The rows are grouped in 4 ways, from coarse to fine. Each group lies inside one group of the grouping before and may be the whole of it. The rows also spread widely along 10 directions, which tell nothing about the answers.
Known rows, each followed by its group in each grouping:
20.1; 16.2; 14.3; 49.2; -11.5; -14.7; -25.0; 19.1; 1.5; -13.3; 18.9; 13.2; 23.9; -40.7; 40.3; -39.0; 27.4; -56.2; 23.9; -19.5; -6.7; 35.6; 8.2; 8.7; -20.2; -39.9; -5.0; 9.9; -0.7
Z_923 rikav Z_231 zupaz
-7.4; 34.7; 7.1; 37.6; -12.7; 19.7; 15.5; -9.6; -9.1; 9.0; -20.6; 3.7; 4.2; -0.8; 0.1; -2.0; -28.9; -20.8; 2.3; -7.4; -7.9; 16.5; 4.7; 2.0; -31.2; 6.3; -16.3; 19.4; 2.8
Z_923 vune Z_645 dutat
11.8; 30.7; -6.6; 13.7; 1.3; 0.0; 10.9; -6.2; -24.9; -6.6; 17.2; -26.5; -68.8; -25.0; -4.2; -4.8; -0.5; -3.3; -3.2; -24.6; 23.2; 7.4; 0.4; -23.3; -39.1; -10.8; -8.0; -6.4; 14.4
Z_923 garu Z_96 bapu
19.4; -12.2; 32.8; 5.4; 6.1; 12.8; -73.0; -7.6; 21.5; -15.3; -31.2; -11.3; 66.4; -13.5; 44.8; -32.0; -22.1; -49.3; 10.3; -10.8; -23.8; 34.4; 15.4; -0.4; -9.5; -72.2; -23.4; 9.2; 15.0
Z_923 garu Z_734 bepir
-2.0; -6.8; 8.0; -6.4; -6.9; 18.4; -43.4; -17.4; 0.7; -33.9; -4.9; -34.9; -1.6; -16.3; -18.7; -5.1; 12.8; -24.8; 13.4; -17.7; 15.1; 16.1; -0.5; -7.0; -8.9; -37.0; 20.7; -12.3; -6.1
Z_923 rikav Z_769 tak
21.5; 23.5; 17.7; -16.6; -11.2; -1.1; 4.9; -12.3; 0.9; -11.4; 7.3; 15.1; -6.4; 18.0; -5.8; 6.0; -9.5; -22.5; 5.2; -0.4; 0.7; 3.4; 8.1; -22.5; -11.2; -28.5; -2.9; 8.4; 12.9
Z_83 sasig Z_733 fipa
19.7; -22.4; 23.0; 9.3; -3.5; -13.9; -39.1; -10.0; 6.2; -14.0; 17.9; 15.5; 4.9; 1.9; 11.1; -43.1; 31.1; -20.2; 10.4; -3.0; 24.4; 6.4; 7.2; 6.5; 19.9; -32.6; 4.5; 12.2; -19.4
Z_83 lagi Z_640 bofup
7.1; -13.2; -17.4; 16.1; -15.8; -12.2; 3.7; 1.0; -10.4; -2.5; 12.0; 2.3; -5.7; -13.6; -16.5; -18.7; 25.1; 13.1; -6.2; -3.7; 23.0; -13.2; -1.1; 16.9; 17.3; 9.9; 3.3; -14.9; -19.0
Z_83 giti Z_411 ninib
-17.1; -13.5; 6.9; 18.1; -6.3; 4.7; 15.5; -17.9; -20.1; 8.1; -33.2; 42.8; 13.8; 31.3; -31.4; 4.8; -14.5; 32.3; -36.1; 23.2; -9.0; -13.6; -12.0; 27.4; 30.0; 39.4; 7.4; -11.1; -11.8
Z_83 giti Z_207 Gid
4.5; -24.0; -1.3; -21.5; 1.7; -19.4; -24.2; -20.4; -5.0; -5.9; 6.2; -8.1; 1.5; -13.4; -9.5; -19.8; 7.8; 4.2; -2.0; -11.1; 32.9; -9.4; 5.8; -10.6; 20.7; -13.6; 13.1; 4.2; 6.3
Z_923 rikav Z_769 roz
-23.2; -14.3; -29.4; -13.2; 0.8; -27.6; 39.9; -26.4; 6.4; 6.9; 20.1; -1.5; -31.5; 3.1; -4.9; -5.2; 0.6; 11.1; -4.0; -23.5; 48.2; -20.8; 17.2; -4.4; 34.5; 53.6; -11.0; 35.7; 17.0
Z_923 feg Z_466 Luz
-18.1; -34.1; -27.1; 21.2; -12.7; -2.4; -1.2; -16.6; -4.4; 1.6; -0.2; -8.8; -9.5; 14.9; -19.6; -20.0; 16.5; 10.9; -8.3; 2.1; 42.0; -16.2; 1.3; 31.7; 36.1; 38.0; -5.1; 7.8; -24.1
Z_923 garu Z_96 vuton
-5.3; 32.2; -1.6; 55.7; -10.8; 3.2; 21.4; 4.7; 13.9; -3.6; 4.6; 21.2; 21.3; -32.7; 24.1; -19.7; 15.9; -30.6; 11.1; -21.4; -24.1; 29.1; 13.7; 27.2; -15.2; 9.7; -7.8; 11.6; 0.0
Z_83 lagi Z_640 nuvam
37.2; 20.8; 30.8; -6.5; -4.4; -41.3; 5.3; -0.1; -25.5; -1.0; 3.3; 63.5; 10.6; 20.8; 4.8; 1.6; -8.8; -21.1; -13.5; 20.5; -16.2; 4.7; -11.5; -20.4; -0.1; -26.1; 5.3; 5.5; 26.2
Z_923 garu Z_934 doloz
9.0; 2.8; -4.3; 8.3; -4.7; -26.7; 20.3; -26.9; -27.7; 26.0; 6.0; 24.4; -11.9; -42.7; -3.3; -36.1; -11.7; 35.5; -14.5; -13.4; 23.8; -14.6; 17.7; -18.3; 5.1; 16.5; 11.4; 12.0; 5.4
Z_923 garu Z_734 nugi
29.5; 2.6; 1.0; -20.3; -15.1; -15.6; -6.0; -4.6; 8.1; -16.1; 16.6; 9.7; 20.6; -1.2; -5.7; -2.5; 12.1; -24.6; 9.1; 0.8; 6.2; -4.8; 3.1; -3.8; 2.3; -38.4; 2.3; -4.9; 4.0
Z_83 lagi Z_279 direb
-31.8; -8.7; -17.5; 10.0; -7.3; 20.5; 0.8; -20.6; 5.7; -16.2; -13.3; -27.0; -8.9; 4.7; -24.1; 6.6; -0.2; -6.6; 4.1; -10.7; 18.7; 2.7; 4.8; 19.1; 8.9; 25.3; 0.5; 5.6; -7.4
Z_923 rikav Z_604 Zofun
-6.5; -35.0; -8.6; 3.7; -13.8; -35.0; -4.1; -13.0; -5.8; -4.4; 19.8; 31.4; 4.7; 32.7; -17.8; -18.1; 29.3; -0.6; -1.2; 13.7; 45.1; -19.8; -2.7; 18.0; 56.9; 38.8; 8.7; 23.0; -22.9
Z_923 vune Z_645 Poz
13.2; -6.9; -19.4; -14.0; -20.4; -19.1; 8.2; 2.9; -5.0; -0.5; 7.3; -4.2; 6.1; 40.7; -22.0; 12.3; 7.6; -23.3; 2.5; 20.3; 31.4; -21.1; -12.6; 8.8; 16.6; -10.2; -12.0; 5.0; 0.1
Z_923 rikav Z_769 roz
-27.9; 5.0; 23.2; 39.7; -1.0; 23.6; -22.1; -39.0; 14.8; -0.2; -11.9; -1.5; 13.2; -44.5; 22.7; -50.9; -16.5; -14.8; 21.0; -44.4; 6.8; 35.2; 41.5; -6.2; -10.7; 11.0; 2.6; 50.0; -9.0
Z_923 vune Z_645 Poz
27.7; -7.6; 14.8; 7.1; 0.5; -3.4; -33.9; -2.1; 16.7; -0.7; 15.6; -27.6; -24.7; 43.4; 41.1; -34.3; -8.9; -58.8; 21.3; -5.9; 40.4; 10.7; 15.6; -11.4; -9.0; -48.5; -60.5; 47.1; 7.0
Z_923 garu Z_96 bapu
2.1; 3.8; -17.3; 1.4; -3.6; -8.6; 2.0; -12.3; 13.9; 17.0; -3.4; -22.5; 29.3; -33.2; 22.9; -24.1; -27.8; -7.8; 9.1; -28.8; 16.4; -1.5; 27.8; -8.9; -6.0; -3.5; -26.7; 31.5; 19.7
Z_923 vune Z_645 Poz
22.1; -16.4; -4.4; 36.7; -17.6; 21.7; -53.8; 7.7; 1.6; -14.3; 6.6; -45.7; 2.4; -29.3; 8.1; -46.7; 27.6; -17.9; 16.4; -15.4; 28.5; 11.4; 4.2; 16.4; -18.2; -54.2; -12.3; -17.7; -37.7
Z_83 giti Z_207 Gid
-11.7; 7.2; -24.9; -0.4; -18.3; -13.5; 27.3; -4.1; 19.1; -7.5; 11.5; -0.6; 13.5; 22.4; -6.0; 13.3; 1.7; -33.8; 14.9; -5.1; 18.3; -2.5; 7.7; 10.4; 15.4; 28.5; -19.1; 30.2; 8.5
Z_923 vune Z_645 Poz
-33.2; -18.1; 12.5; 21.8; 34.1; 25.0; -58.4; -19.0; 32.1; -25.7; -19.0; -52.8; -3.3; -24.6; 48.1; -30.7; -11.8; -32.0; 10.5; -53.1; 4.8; 43.2; 24.8; 7.7; -2.3; 4.6; -32.7; 26.2; 21.8
Z_923 vune Z_645 Poz
17.0; -3.4; 27.0; -12.7; 14.4; -14.2; -31.2; -11.0; 13.1; -32.4; 17.2; 12.2; -3.9; -9.1; 20.8; -14.0; 16.9; -32.2; 6.1; -20.1; -3.6; 21.0; 7.3; -9.1; 3.7; -32.1; 1.3; 0.7; 19.8
Z_83 lagi Z_279 direb
-12.9; 14.2; 3.2; 23.0; -2.5; 3.2; 25.2; -23.3; -27.8; 10.3; -14.5; 22.6; -30.0; 5.6; -17.9; -0.2; -16.7; 17.4; -19.6; 2.7; 4.8; -1.2; -1.6; 1.1; 0.2; 35.0; 2.2; 4.6; 2.8
Z_923 garu Z_734 bepir
-29.6; -17.9; 1.3; 6.1; 13.7; -3.2; -6.9; -28.0; 3.4; -14.0; 2.9; -6.5; -30.4; -2.4; -3.2; -12.5; 9.4; -1.5; -1.8; -26.0; 25.6; 8.3; 8.8; 3.7; 25.7; 35.3; 6.7; 18.7; 9.2
Z_923 rikav Z_769 tak
23.2; 21.3; -4.0; -16.7; -15.2; 3.8; -2.3; -8.7; 13.4; -7.8; 6.4; -29.9; -0.8; -2.8; 7.6; -1.8; -21.3; -41.4; 18.9; -16.7; 12.9; 7.2; 16.6; -27.3; -33.3; -49.8; -26.5; 20.1; 22.5
Z_923 garu Z_96 vuton
-3.4; -29.4; -13.9; 6.0; 0.2; 19.5; -26.3; -3.9; 12.8; -8.0; -21.6; -28.0; 18.1; 31.1; -4.2; -1.8; -0.4; -9.7; -8.5; 8.8; 12.6; -7.7; -7.1; 41.2; 20.7; -3.5; -28.6; -13.1; -10.4
Z_83 lagi Z_279 direb
9.0; 5.7; -1.4; -20.4; 10.7; -31.3; 10.8; -9.2; 20.8; -15.8; 27.4; 12.8; -6.6; -14.9; 24.8; -6.1; 9.0; -16.3; 3.5; -29.4; 3.8; 6.5; 20.8; -14.9; 15.9; 4.6; -10.6; 16.8; 38.5
Z_83 sasig Z_733 fipa

New rows, each followed by its group in each grouping:
-19.8; 2.6; -13.8; 13.4; 9.1; -25.0; 43.4; -17.9; -9.6; 18.1; 14.3; 12.1; -49.2; 11.5; 2.3; -8.3; -3.0; 8.2; -10.1; -15.2; 34.2; -9.7; 8.8; 0.1; 20.7; 58.2; -17.3; 35.7; 22.0
Z_923 rikav Z_769 roz
-10.7; -5.8; 2.5; 19.5; 1.3; 3.5; -0.8; -23.0; -1.8; 21.2; -38.0; 14.4; 41.0; -16.9; 11.9; -22.0; -39.3; 13.1; -19.8; -8.9; -14.2; 3.1; 16.5; 10.4; 5.3; 10.7; -11.9; 16.0; 14.5
Z_923 garu Z_96 vuton
1.9; -2.0; 1.6; 38.4; -6.0; 5.1; -13.1; 2.6; -21.5; 2.4; -25.1; 9.4; 11.8; 13.0; -2.9; -8.6; -4.5; -4.3; -20.1; 14.7; -5.5; 5.6; -14.8; 28.8; 0.8; 0.3; -9.5; -14.0; -9.8
Z_923 garu Z_96 bapu
-11.6; 17.4; -25.5; 37.4; -23.0; -4.0; 39.7; -25.9; 6.0; 14.2; 31.7; -7.6; -32.0; -45.2; 5.3; -43.9; 9.5; -5.4; 27.1; -40.1; 41.7; 7.8; 39.0; -5.8; -8.9; 33.9; -4.2; 49.7; -10.6
Z_923 garu Z_934 doloz
-17.5; -37.7; -4.4; -4.8; 12.1; 28.3; -44.5; -27.7; 28.3; -2.3; -32.3; -54.8; 10.3; 26.9; 17.1; -21.6; -32.2; -17.7; 3.6; -14.4; 27.0; 6.3; 19.2; 13.7; 16.6; -6.7; -44.6; 28.5; 6.7
Z_923 garu Z_934 doloz
15.5; 17.7; -34.0; 8.3; -16.0; -26.9; 42.8; 1.6; 18.4; 21.5; 23.1; -8.9; 3.0; -4.7; 28.0; -16.1; -12.4; -30.1; 18.4; -17.8; 24.4; -4.9; 25.3; -3.5; -3.7; 7.2; -46.7; 45.2; 25.3
Z_923 garu Z_934 doloz
17.9; 10.8; -9.1; 27.7; -3.5; -5.5; -10.6; 11.9; 0.0; 6.8; -15.1; -10.6; 34.2; -29.4; 30.7; -19.0; -14.6; -21.8; -5.0; -12.6; -14.9; 13.5; 4.7; 11.7; -19.9; -27.8; -28.5; -2.6; 19.5
Z_923 garu Z_96 vuton
-18.7; 6.5; -4.9; 10.6; -2.1; 15.4; 4.6; -18.6; 16.3; -16.6; -5.6; -2.8; 7.4; -20.3; -1.2; -3.3; 2.5; -4.1; 1.8; -25.0; -7.7; 15.0; 17.7; 11.6; 6.4; 20.1; 3.9; 1.6; 5.4
Z_83 sasig Z_733 fipa
-0.1; 2.0; -7.9; -14.3; -19.6; -17.9; 32.6; -21.4; -37.5; 19.8; -17.7; 36.7; 13.4; 13.8; -52.8; 15.1; -16.4; 34.6; -27.7; 26.4; 12.3; -33.0; -13.5; -1.9; 18.3; 18.9; 28.6; -9.1; -0.7
Z_923 rikav Z_769 roz
-3.6; -12.8; -11.3; 40.3; 1.9; 16.1; -11.0; 2.5; 3.5; 8.8; -9.2; -25.2; -13.5; 25.2; 11.5; -22.6; 5.9; -8.5; -5.7; 2.0; 25.3; -3.1; -2.4; 39.3; 7.0; 8.4; -39.4; 4.1; -17.4
Z_83 lagi Z_640 nuvam
-0.5; 6.4; -6.1; 8.2; 1.8; 6.4; -0.2; -29.3; -7.4; 19.2; -15.1; -20.1; 1.0; -58.9; 9.3; -33.9; -35.1; 23.7; -7.7; -35.5; 10.2; 1.1; 27.8; -19.7; -22.3; -8.3; -4.3; 12.9; 17.4
Z_923 garu Z_96 vuton
12.6; -7.3; 5.2; -53.0; 11.6; -17.3; -19.8; -28.7; 23.1; -10.6; -4.0; -16.8; 21.0; -16.1; 16.0; -6.5; -32.9; -15.2; 4.4; -27.0; 6.0; 4.2; 25.7; -36.1; 2.5; -33.7; -12.0; 22.7; 47.7
Z_923 garu Z_934 doloz
14.3; 33.7; -24.3; 4.0; -13.5; -28.3; 25.4; 8.7; 0.4; -22.1; 39.6; -9.7; -16.4; -54.0; 3.4; 2.1; 26.7; -30.5; 21.6; -32.7; 9.3; 11.9; 8.4; -15.5; -23.9; -12.6; 8.3; -0.6; 22.6
Z_923 rikav Z_604 Zofun
-19.2; 0.4; -17.9; 37.2; -24.7; 24.2; -14.5; -1.0; -2.2; -19.4; -16.2; -20.9; 28.1; -23.4; -24.8; -3.3; 23.9; -18.9; 9.0; -5.6; 1.1; 15.9; -6.9; 37.2; -3.7; -0.1; 18.5; -20.7; -27.2
Z_923 rikav Z_769 roz
-1.7; -20.3; 22.3; 32.2; 18.4; -7.9; -41.2; 11.3; -35.2; -24.3; -19.8; 15.5; -22.9; 34.8; 1.7; 2.4; 21.9; -9.1; -32.7; 17.7; 1.5; 11.0; -40.6; 28.4; 18.1; 2.4; 0.9; -34.1; -4.6
Z_923 feg Z_466 Luz
0.8; -7.9; -36.4; -1.5; 5.1; -31.5; 35.4; -3.1; -9.6; 28.0; -7.4; 0.6; -1.1; 8.6; 4.2; 1.5; -22.7; 21.9; -26.2; 1.5; 18.4; -25.9; -0.3; 13.3; 24.0; 40.1; -33.0; 7.5; 30.0
Z_923 garu Z_934 doloz
15.4; 8.4; -27.5; -9.7; -10.3; 20.1; -30.1; 2.7; 9.2; -21.3; -10.8; -71.8; 15.8; -42.1; 0.2; 1.4; -6.5; -24.7; 12.1; -23.0; 6.5; 9.5; 3.7; -3.6; -35.4; -53.6; -16.2; -29.6; 12.0
Z_923 garu Z_734 nugi
2.5; -30.4; -14.5; -24.1; -12.7; -50.1; -0.6; -10.6; 28.9; -24.4; 30.3; 32.7; 37.0; 7.0; 3.9; -10.1; 34.0; -32.2; 11.5; -6.8; 17.0; -2.6; 13.1; 9.1; 54.4; 12.4; 7.9; 25.6; 13.1
Z_923 garu Z_96 vuton
-13.9; -17.7; -14.6; -23.6; 0.6; -7.1; 3.1; -28.7; 15.3; -11.6; 6.9; -17.1; -20.3; 17.8; -8.0; -2.0; -3.8; -9.9; 4.1; -13.1; 35.3; -6.7; 14.7; -5.0; 24.9; 20.7; -14.3; 23.5; 12.6
Z_923 garu Z_734 nugi
-3.6; -5.6; -20.8; -8.8; 19.0; 1.8; -7.5; -2.2; 2.8; 0.2; -30.4; -37.3; 5.0; 3.6; 11.6; 13.6; -32.9; -0.5; -21.7; -10.1; -3.9; -0.7; -4.5; 10.4; -0.2; 4.0; -36.9; -11.8; 39.4
Z_923 garu Z_934 doloz
24.4; 1.7; 7.5; 43.9; -12.0; -0.8; -29.4; 1.1; -12.4; 6.6; 8.4; -9.4; -5.8; -18.9; 23.6; -50.6; 8.9; -23.4; 9.8; -9.4; 23.7; 13.4; 9.6; 3.3; -19.2; -37.8; -18.1; 13.8; -18.4
Z_923 garu Z_96 bapu
-4.7; -22.4; 14.2; -3.8; 22.5; -5.1; -31.1; -10.9; -7.2; -27.8; -3.4; 1.1; -29.5; 13.8; -9.2; -1.4; 22.2; 6.2; -21.2; -2.5; 9.0; 2.7; -16.4; 13.3; 23.4; 4.0; 8.4; -23.6; 4.7
Z_83 lagi Z_640 bofup
15.9; 4.8; 25.2; -9.8; -7.8; -5.4; -9.3; -15.5; 5.8; -18.2; 14.2; 18.6; -10.4; 23.0; -6.6; -8.7; 11.1; -28.5; 10.3; 2.1; 12.4; 5.8; 4.5; -10.3; 2.3; -28.5; 3.0; 15.3; -1.8
Z_83 lagi Z_640 bofup
10.4; 10.8; 32.9; -7.4; 1.1; -7.4; -17.2; -15.4; -4.9; -13.6; 2.2; 14.3; -10.5; 17.5; 3.6; -6.2; -5.0; -35.5; 6.7; -4.0; 6.3; 16.2; 2.8; -22.6; -8.0; -31.4; 0.6; 20.4; 16.1
Z_923 rikav Z_769 roz
7.0; -12.3; 24.4; 47.1; -11.0; 12.1; -47.6; -10.4; 28.6; -12.0; 8.9; 1.8; 34.2; -31.0; 37.1; -68.1; 28.3; -42.6; 32.4; -24.4; 8.7; 34.4; 29.3; 20.5; 1.0; -38.8; -5.0; 30.9; -30.7
Z_83 lagi Z_640 bofup
-8.1; -24.4; -54.9; 23.5; -16.5; -47.9; 37.8; 4.4; 0.6; 23.7; 26.1; 14.5; 25.2; -37.6; 3.4; -30.8; 27.9; 17.0; -2.0; -11.2; 37.0; -27.9; 12.8; 33.5; 45.1; 53.2; -3.4; 15.0; -3.0
Z_923 rikav Z_231 zupaz
34.4; -10.3; 15.3; -5.6; 11.0; -35.9; -31.7; 4.7; 2.3; -18.5; 19.1; 22.8; 19.1; -24.1; 28.3; -24.8; 23.8; -18.9; -4.2; -10.8; -4.1; 8.2; 0.1; 0.6; 12.5; -37.9; 0.4; -13.2; 17.4
Z_83 lagi Z_279 direb
-14.3; -28.4; -15.2; -7.6; -9.8; 3.4; -28.4; -12.4; 15.0; -26.0; 2.2; -27.2; 6.2; 25.4; -18.2; -0.4; 17.2; -24.9; 11.0; -3.3; 35.4; -2.8; -2.8; 18.0; 26.4; 8.6; -5.3; 6.9; -13.8
Z_923 vune Z_645 dutat
4.5; -5.9; -6.5; -18.3; 8.9; -34.4; 5.0; 1.4; 1.7; -17.6; 14.4; 6.3; -15.4; 26.0; 4.2; 15.1; 7.5; -23.7; -4.4; 0.0; 14.9; -4.4; -7.2; -1.0; 21.2; 6.0; -15.0; 8.0; 31.0
Z_923 rikav Z_604 Zofun
1.3; 13.5; 35.6; 13.9; 1.3; 26.8; -25.9; -12.3; -14.3; -17.3; -38.1; 22.0; 17.9; 15.4; -10.8; 8.7; -17.0; -6.0; -19.4; 10.6; -34.1; 19.5; -9.3; 7.9; -10.0; -19.5; 10.1; -24.3; 0.5
Z_83 sasig Z_733 fipa
25.1; 8.2; 10.2; -6.9; 7.8; -13.4; -23.9; -13.1; 2.8; -4.3; 10.7; -17.6; -7.7; -44.1; 31.1; -33.3; -14.1; -17.8; 7.0; -36.3; 11.0; 14.6; 22.8; -34.3; -26.2; -46.5; -13.3; 15.7; 30.4
Z_923 garu Z_96 vuton
27.4; 50.7; -17.9; 22.0; -45.3; 7.8; 51.2; 1.3; -0.7; 14.9; 28.8; -12.7; -20.3; -21.9; -10.8; -13.9; -5.8; -25.2; 30.6; -17.1; 23.4; -2.6; 23.8; -20.8; -48.1; -26.2; -20.9; 23.9; -11.2
Z_83 giti Z_411 ninib
25.4; -16.4; -3.7; 17.7; -4.3; -26.9; -12.5; 2.6; -33.5; 14.9; -2.4; 18.8; -0.8; 6.1; -0.1; -24.0; 5.5; 14.2; -22.2; 20.0; 21.2; -18.1; -14.4; 10.6; 17.8; -6.1; -7.3; -13.0; -6.6
Z_923 garu Z_734 bepir
18.3; 6.4; 27.7; 6.7; -11.0; -31.0; -18.9; -4.1; -7.6; -24.5; 29.5; 41.9; 6.0; -18.6; 5.9; -23.1; 31.2; -38.3; 16.1; -7.9; 5.6; 19.1; 4.5; -15.1; 2.3; -30.2; 28.1; 11.6; 0.8
Z_923 rikav Z_231 zupaz
25.5; 9.7; 5.7; -13.7; 5.6; 6.0; -22.7; 2.4; 2.8; -17.2; 4.7; -33.5; -23.8; 16.1; 3.4; 3.3; -0.3; -26.3; 0.8; -4.6; 14.4; 1.7; -6.8; -9.4; -22.3; -48.0; -23.9; -12.8; 13.2
Z_83 lagi Z_640 nuvam
-18.1; 2.0; -21.7; 41.4; -15.8; 38.2; -13.2; -14.9; 10.3; 9.0; -25.0; -53.7; 23.0; -49.7; 11.9; -33.6; -17.2; -8.7; 13.8; -34.5; 17.5; 13.3; 24.2; 15.8; -25.4; -12.4; -16.8; 12.2; -16.3
Z_923 feg Z_466 Luz
16.4; -15.0; 4.2; -15.8; 10.7; -29.1; -24.6; -2.6; -2.8; -5.4; -0.5; -0.5; 18.3; -6.6; 14.4; -10.2; -1.1; -13.4; -8.0; -7.6; 8.6; -2.0; -2.6; -6.1; 15.4; -24.8; -5.4; -0.6; 27.4
Z_923 rikav Z_769 tak
-13.3; -5.5; -21.7; 22.1; -8.6; 6.3; -4.4; 7.2; 6.4; -36.2; 7.4; -14.6; -5.6; -16.1; -16.8; 7.7; 38.8; -10.1; -1.7; -15.1; -0.7; 12.4; -11.4; 31.8; 9.0; 16.1; 8.1; -33.1; -9.6
Z_83 giti Z_207 Gid
27.1; 11.3; 12.1; -3.8; 2.1; -29.7; 2.8; -8.6; -21.0; -3.1; 22.9; 27.0; -22.7; -21.8; -4.8; -18.5; 16.5; 11.0; -10.9; -7.0; 12.8; -6.7; -1.6; -17.4; -2.7; -17.5; 18.2; -9.7; 7.1
Z_83 lagi Z_640 nuvam
26.4; 6.4; 9.4; 9.7; -14.5; 2.3; -11.9; -7.1; -16.6; 9.5; -7.1; 7.1; 13.1; -5.1; -11.2; -21.1; -3.9; 3.9; -6.8; 10.4; 10.0; -10.1; -1.6; 0.4; -12.6; -37.9; 3.2; -10.0; -15.6
Z_83 lagi Z_640 nuvam
-1.4; 12.2; -6.5; 17.3; 11.1; -11.3; 39.0; -12.1; -21.8; 44.1; -6.7; -1.8; -52.3; 43.6; 12.2; -7.6; -47.5; 11.6; -20.5; 1.7; 39.3; -23.0; 3.8; -9.0; -3.0; 41.1; -58.7; 43.7; 24.0
Z_923 vune Z_645 dutat
